The first 9 rows are patterns. Each new row is the sum of 2 different patterns, raised or lowered, with some noise. Before adding, each is slid sideways (what falls off one end comes back at the other) and multiplied by a number that may be negative. Names go in the order of the patterns.
(in the rows, 128 means zero)
Some rows, each with the names of its patterns after it:
[146 145 111 156 109 131 139 128 126 120  99 151 109 125 150 117 155 135
 145 138 152 158  98 131 101 112 110 148 118 128 137 115 143 120 110 103
 144  99 147 121 134  99] : D
[106  99 101 123 151 105 117 115 112 106 129 134 153 143 142 115 113 152
 159 109 114  99 123 144  99 114 149 123 106 129 122 114 103 142 138 125
 109 103 115 137 117 118] : S
[115 149 151 118 108 133 103 114 104 105 151 145 108 135 119 107 154 112
  98 135 117 108 113 122 144 153 118 141 158 122 136 122 141 120  99 104
 139 129 136 150 132 134] : L
[105 132 113 108 123 129 138 123 154 121 101 132 153 143 117 140 101 137
 151 126 122 146 104 117 118 140 155 128 117 119 134 115 122 117 103 121
 140 133 100 103 134 100] : R
[124 102 156 112 101 106 106 148 103 131 113 158 124 153 105 122 139 145
 106 132 129 145 134 155 104 131 132 127 157  98 136 146 106 116 117 143
 120 105 131 123 130 131] : H
[155 107 156 152 127 110 148 123 126 140 109 100 109 131 118 154 103  98
 138 143 149 135 144 104 105 127 139 149 121 131 155 142 106 120 138 100
 110 107 107  99 133  98] : M
[134 157 128 138 103 100 138 127 151 110 137 153 105  97 111 146 106 127
 154 137 124 118 120 139 101 120 102 153 104 140 147 139 131 122 103 136
 110  98 150 118 135 149] : W
[133 124 139 155 128 124 159 112 144 144 149 135 116 132 156 156 104 141
 125 126 128 126 100  97 146 154 116  98 105 158 121 102 128 128 122 112
 143 156 147 138 125 137] : C
[136 135 123 110 111 101 111 133 128 131 104 145 133 120 134 142 137 130
 103 123  98 135 109 137 110 149 113 137 112 128 139 100 144 157 125 131
 105 117 156 119 120 127] : G

New rows. What belongs after each?
[122  80  81 126 103 126 110 112 105  65  85 122 102 101  90 130 116 119
  68 105  72  75  97  96 104 106 106 116 121  87 116 102  86  76  72  75
  96 107 126  83 115  71] : W G
[140 113 178 152 152 155 137 161 158 104 173 132 131 124 160 145 144 147
 126 149 163 177 114 159 141 172 180 118 145 121 143 104 162 137 162 134
 114 130 154 115 123 143] : H M
[105 130  82  78  91  96 142 128 102 119 112 117 143  94  80 138 118  94
 122 120 125 146 112 126 137  97 122  87 131 126  87  79 112 125 110 155
 111 102 105 136 121 122] : L R
[130 115 115 154  95 151 146 169 143  85 154 148 154  90 143  79 157 157
 112 103 165 101 115 101 135 122 152 114 116 138  84 152 107  87 141 148
 147  84 112 150  98 112] : R H
[129 148 127 137 112 106 108 127 134 144 136 119 147  97 148 148 128 107
 115 107 136 122  79 148 129 101 125 109  83 112 123 121 114  88  84 134
 104 108 139 114 121 130] : L C
[128 123 104 143 109  89 148 110 105 135 113  86 139 109 113 123  99 149
 130 125 118 144 129 142  84  99 141 142 113 143 131 143 123 166 118 123
 112 125 130  94 118 118] : L H
[136 156 135 175 162  94 111 183 147 145 191 134 178 188 160 148 192 131
 171 101  94 150 149  95 151 137 134 147 177 195 168 140 113 162 149 127
 122 128 112 104 172 180] : L M
[ 99 106 133  82 109 126  90  85 137  83  78  70 103  72 151  77  76 111
  90 154 104 101 106  93 113 100 132 121 107 132 116  80 100 137  48 102
 109 106  98  91  98 123] : H M
[192 191 163 170 173 167 188 123 181 136 142 163 171 124 184 152 138 166
 174 195 142 176 130 208 183 171 131 141 165 158 169 187 159 165 151 188
 142 144 154 178 193 125] : H M
[ 83  88 111  66 117 117 108  82  89 123 109  73 123  99  72 113  88 113
  92 121  86  60 137 127 142 110 136  70 125 128  99 110 111  93 114 118
 109 149  92 106  97 140] : D R
[162 167 153 144 152 135 161 139 123 156 143 142 136 129 166 164 188 118
 163 129 154 118 152 109 138 149 146 152 101  96 157 132 142 152 111 142
 141 147 153 144 154 157] : C G
[165 172 168 149 133 133 166 145 140 169 141 153 133 170 166 171 149 149
 133 121 147 158 164 150 121 175 167 157 159 172 169 184 132 126 190 131
 142 171 122 181 189 131] : L G
[118 139 118 114 141 111 124 163 147 148 101 127 123 142 111 124 115 142
 133 135 125 132 120 144 127 117 125 157 123 129 138 105 147 111 120 125
 139 153 109 116 128 130] : R H
[119 147 113 114  67 110 144  82  96 133 114  80  90  92  92  87 115 115
 106  88  68  99 121  78 112  78  70  64  99 143  89  80  82 112  75 108
 117 134 127 142 120  87] : S C
[147 118 143 130 112 111 143  92 148 138 147  90 139 161  99 144 119 133
 131 133 138 136 104 176 117 113 161 149 173 137 163 125 166 183 105 133
 126 103 111 143 137 161] : D R
[ 98 124 120 144 127 117 129 144 122 118 116 142 130  74 118 110 124 121
 161 103 111 117 121 151 100  87 120  92 108 114  77 152 137  82 134  89
  95 130  90  72 101 127] : D L
[ 47  74 112  93  97  74  93  86 104  54  83  80  67  81  85  69  32 107
  91  70  46  71  91  70  65  57  86  68  50  88 100  96 103  61  93  83
  60  91  83  71  60  99] : D C
[ 99 137 105 153 140 134  95 117 119 125 126 111 116 124 127 112 158  99
 118 112 134 100 112 141 125 149 130 111 117 140 156 134  97 126 125 115
 114  97 138 114 107 109] : D S
[122 166 185 148 150 163 133 143 162 141 178 170 153 158 141 161 143 153
 118 153 141 173 133 124 148 148 132 152 127 128 126 166 157 143 169 123
 151 146 158 178 150 166] : R H
[100 115 118  67  99  80 119  92 133  63 120  92 101 116  77 120  95  92
 112  90 116  77  71 124  89  97 102 103  77 130  75  65  59  72 125  79
 105  68 143 100 118  85] : H G
[145 148 137 139 129 128 188 134 118 143 155 111 140 139 138 127 108 134
 150 140 119 153 144 127 175 140 115 120 164 169 135 149 145 157 144 164
 146 135 134 160 135 128] : R C
[147 156 121 118 151 151 120 170 162 131 161 119 130 151 116 125 150 148
 155 184 153 177 187 162 151 164 138 151 107 111 156 163 135 169 154 144
 149 187 182 140 137 135] : L M
[145 164 140 169 127 131 140 163 168 122 186 184 189 153 203 124 182 113
 194 108 110 165 140 143 149 141 138 168 179 195 126 176 127 152 190 112
 125 114 132 112 149 198] : D M
[156 159 136 116 167 125  95 140 113 147 147 129 159 116 156 127 172  94
 115 110 120 134 142  95 116 172 121 125  92  80 139  93 100 113 147 146
 103 135 127 161 121 100] : W C
[109  99  91  83  83 130 122 116  85  74 129 121  98  98 112  82 105 138
 128 122 130  88 105 102 114 141 129 100  98 133  82 118 111 109 107 107
 115 111 108  96  96  89] : R C
[132 155 163 148 176 189 161 112 151 179 187 148 166 159 163 160 174 190
 159 130 109 162 168 155 159 177 140 122 124 139 108 173 146 114 100 162
 175 175 128 111 201 153] : S C
[153 174 202 173 190 169 208 164 130 154 205 188 178 209 157 189 181 194
 197 183 145 172 143 172 171 157 193 184 159 175 166 152 187 157 156 187
 148 142 170 151 176 205] : L R
[120 139 131 111 105 124 123 123 141 141 138 124 139 168 128 106 142 117
 123 114  97 151 124 121 125 131  99 171 107 112 127 123 120 100 139 167
 153 124 129 151 144 134] : L G
[151 111 118 130 128 147 122 130 112 100 112 128 146  92 149 132  99  91
 115 151 109 106 121 150 116 126 126 135 112 141 135 129  91 143 162 155
 109 130 131 133 115 108] : W C
[192 127 189 148 179 179 165 129 150 177 185 159 125 125 179 161 136 181
 148 140 155 186 204 182 181 147 159 175 168 188 183 168 172 203 142 176
 183 162 158 136 156 171] : M C
[135 202 137 157 170 164 158 147 121 165 128 146 185 147 186 147 186 169
 176 186 139 166 138 130 138 152 155 149 173 134 184 142 147 126 170 145
 159 167 185 135 177 154] : D G
[117 174 160 209 139 115 191 189 161 162 190 134 138 166 186 166 140 164
 198 191 147 142 170 134 154 153 156 132 145 147 193 145 194 199 157 131
 160 141 146 185 151 110] : S M
[127 102 132  96 120 154 141  96 100 159  92 158 123 118 123 109 100 167
 154 105 116  93 114 127 127  88 100 144 157 129  96  82 138 143 117 113
 149 133  99 148 168 140] : R C
[156 144 152 166 155 133 157 159 146 162 167 142 161 147 150 138 161 177
 151 118 140 140 148 157 151 122 166 146 145 156 157 164 120 143 167 159
 161 128 151 171 153 161] : R G
[181 119 132 183 183 173 113 144 199 141 129 151 170 149 129 182 185 183
 170 154 148 191 148 152 173 149 174 171 145 162 201 177 189 134 162 191
 205 122 177 158 175 165] : H C
[100 108 106 125 123 139 138 118 129 121 118 103 139 121 132 114 148  89
 142 142 125 142  96 128 147 135 104 127 104 136 108 115 119  91 153 141
 123 109 126 164 102 105] : D C
[161 131 157 132 155 186 161 160 183 129 175 150 150 130 124 157 142 201
 157 148 170 114 161 138 136 162 167 172 132 180 154 124 121 177 155 145
 128 165 174 159 123 162] : H W
[136  82 155 125 137 112 152 134 109 124 102 117 137 137 104  93 118 149
 134 124 127 139 153 116 138 153 137 149 109 140  96 103 109 155 137 135
 125 124 141 134 135 128] : D S
[108 152 144 139 154 163 171 146 166 118 148 107 135 106 103 145 167 101
 133 121 135 144 146 165 147 157  95 170 166 106 114 113 123 128 149 168
 133 134  97 157 122  96] : M W
[161 110 138 156 102 135  95 145  91  80 123 134 108 132 118  89 161 129
 111 100 113 114 121 147 102 136 102 136  91 130 149 136  95 107 127 132
 105 135 121 128 116 146] : H M
[145 126 141 125 101 135 133 131 135 112 132 135 131 166 144 138 137 136
 117 154 135 144 153 137 174 148 119 150 173 164 121 128 136 144 126 121
 154 122 125 114 136 159] : L C
[138 156 137 149 180 165 128 156 121 158 161 119 124  98 131 139 160 142
 122 134 101 159 125  94 121 156 129 141 168 164 148 136 164 136 167 102
 165 114 114 151 161 105] : R M
[194 217 178 217 221 219 186 196 200 228 252 210 205 173 209 194 220 237
 198 203 197 226 191 198 178 231 204 214 220 210 236 206 246 200 226 178
 228 183 200 194 236 189] : D M
[116 123 119 116 137 144 139 129 131 132 157 124 146 144 141 154 106 136
 172 121 144 141 119 143 148 140 165 165 140 156 124  92 139 123 112 141
 119 156 126 160 146 171] : L W
[158 128 140 137 145 186 119 160 157 147 171 141 129  96 140 174 135 135
 111 178 155 105 120 130 158 120 156 187 170 156 128 144 157 120 151 150
 161 121 178 144 170 159] : W C
[123 173 144 142 125 130 138 140 109 114 141 150 142 120 121 131 104 115
 151 135 122 121 141 148 141 170 144 112 120 167 153 131 154 120 140 147
 120 120 143 117 133 116] : S R
[163 104 118 128 152 118 121 144 148 139 103 129 131 109 124 109 126  93
 145 156 126 112 109 127 126 102 106 139 116 120 149 145 159 136 131 114
 114 128 133 160 112 127] : W C
[130 150 119 111 135 147  91 139 116 128 128 134 135 132 114 113 167 138
 135 117 145 142 163 170 127 107 135 142 144  92 147 167 112 110 149 156
 138 109  98 143 137 109] : S C
[113 137 149 158  95 145 104 149 106 126 102 140 106 122 147  84 142 157
 115 107 121 116 131 123 115 105 102 116 108 119 165 104  89  83 105 135
  78 113 129 151 114 168] : H M
[138 120 151 133 131 125 117 105 115 111 118 165  90  72 127 121 171 107
 119 144 164 103 154 128 121 144 153 131 120 116 142 151 175 120 116 136
 138 177 129 153 145  85] : S H
[148 149 170 159 157 160 162 128 149 135 147 170 144 173 161 156 146 169
 175 118 167 130 132 139 163 158 152 145 131 177 142 149 143 165 143 188
 172 151 119 172 180 159] : D C
[160 135 152 158 138 152 151 133 183 168 162 159 151 203 175 158 159 148
 152 163 185 143 161 163 138 103 145 192 134 131 164 168 141 167 135 142
 132 149 117 191 144 168] : R W
[108  99 123 132 158 103 121 141 132 147 143 133 105 102 129 110 141 137
 118 127 116 117 109 149  98  98 112 118  95 139 113 148 101 117 135 129
 118 131 128 130 140 129] : R M
[103 116 101 133 129 133 128  88 103 100 134 140 107 124 115  71 104 110
 114 111  70  79  90 113 148  96  66 111 123  72 129 109  76 106 117 104
 111 102 111  99  87 107] : S R
[ 99 134 148 126 117  79 148 129 153 115  90 183 147 140 152 167 116 145
 143 145 130 110 144 167 180 132 150 131 148 150 189 142 125 126 126 160
 139 139 155 129 127 132] : D S
[133 118 153 139 151 165 169 158 119 187 147 139 159 181 157 130 132 108
 137 176 156 114 131 142 148 163 160 150 170 147 121 156 151 138 143 138
 156 138 140 126 140 169] : S R
[118 130 125 128 112 106 132 138 156  85 120 130 116 132 122 112 160 123
 123 151 120 126 124 117 132  84 117 120 158 162 123 114 109 141 130 124
 161 152 120 122 146 129] : S W
[164 150 160 110 163 149 131 173 133 126 128 158 150 152 122  99 142 148
 180 140 163 121 115 152 151 152 123 159 151 172 119 143 138 123 141 111
 142 105 156 123 172 126] : D M
[141 155 119 141 134 126 140 134 129 120 125 127 122 138 127 123 113 154
 139 123 142 120 129 126 158 141 150 146 142 129 153 146 146 134 130 136
 147 154 178 124 135 137] : R H
[ 72  91 113 123 115 109  96  85  95 113  91  94 116  98  90 137 114 125
 107 117  84 133 102 112  77  82 100 105  87 117 128 111 132 122 113 123
 138  77 120 116  98 104] : S M
[122 136 142  92 158 134 112 104 120 151 104 125 134 172 137 149 103 129
 159 148 110 129 122 136 139 180 109 132 136 127 153 110 145 169 126 136
 121 147 141 137 132 125] : S H
[143 119  80 123 142 101 149  99 114 154 123 125 111 141  89 119 148 107
 113 104 113  86 165 123  98  92  86 137  93 103  94 166 120 132 121 127
 147 150 125 115 144 112] : H M
[147 131  93 106 129 118 153 129 128 135 117 111 127 139 104 119 114 117
 117 135  98 143 128 158 136 140 129 132 129 139 136 112 101 114 114 122
 159 108  86 122 137 132] : R M
[100 120 119  99 119 110 113 110 132 143 118 102 126 102  94 122 110 120
 109 107 134 129 132 130 116 140 148 119 106 139 100 136 147 103 127 148
 106 124 127 141 144 111] : L R
[172 136 172 179 157 125 174 134 151 166 150 157 147 164 154 187 115 157
 143 165 133 134 133 101 173 161 132 125 126 173 162 110 159 144 127 139
 135 160 145 144 126 133] : D C
[119 143 110 135 113 158 115  92 107 128 156  84 137 107 143 123 142  86
  99 147 158 100 106 107 157 122 121 102 124 117 107 149 122 140 146 105
 119 120 126 123 124 125] : H C
[103  82 122  97  98 100  93 120 101  91 104 119 116 109  96 114 109 110
  95 130 137  97 102 115 105 110 109 123  76  83 135  99  84  91 123  83
 122  67  66  84 109  89] : S R
[113 133 154 139  90 131  81  94  97 143 127 115 116 101 134 105  98  95
 112  86 145 112 106  76 139 115  86 146  92 110 124 119 120 106 106 136
  82 114 153 112 135 135] : D R
[123 135 107 108 126 116 119 133 122  97 114 123  97  94 121  97 111 137
 120 137 122 151 112 109 141 173 154 130 137  94 156 174 120 115 131 108
 134 101 134 168 124 106] : S R
[ 87  77 100  57  89  75  87  87  65  94  78 131 120  93  92 117  80  90
 116  74  89  89 103  41 114  92  78  54  91  78  57 123  51  77  84  81
  71 106 103 118  54  72] : D R
[ 91  95  83 105 108  99 121  84  95 134  77  86 115  94  82  73  97  96
 120 108 106 102  79 109  80 128  83  51  75 115  84 118 127 111  89  64
 109 123  98  76 105  79] : L R
[ 86 106 111 134 128 150 131 122  85 119 140 150  99 124 145 144 106 132
 108 100 107 101 126  71 128 114 124  93 133 156 112  85 142 113 119 134
 100  76 125 118  94 125] : H M
[102  96  95  97  93  86  80 114 105  94 100  66 111  86  96 104  75  84
 118 120  82  99 114  90  70  99  93  80 101 127  68  78  93 120  82  92
  80  83  89  92 131 116] : R C
[170 169 182 153 147 144 146 179 142 135 178 156 147 146 175 162 161 132
 137 123 142 132 173 150 158 156 165 158 166 174 167 185 161 117 132 177
 141 185 156 115 177 189] : L M
[ 97  82  78 122  77  66 108 113 122 104 135  86  69 108 133 127  88 114
  97 120 110  95 106 105  69  82  83  97 130  89 104  84 125 105  94  86
  94  94 110 113  71  66] : R M
[142 174 150 144 156 178 137 188 174 190 196 124 180 152 157 132 140 137
 166 176 162 139 171 136 167 136 137 152 201 168 142 174 135 165 147 144
 183 171 154 165 169 194] : H W
[ 66 110 109 103  83  74 116  68  66  85  70 103 113  75  77  76 101  69
  66  98  95  86 108 102 100  86 107 105  52  92 116  95  74  99  67 121
 118 113  85 118  68 100] : R G
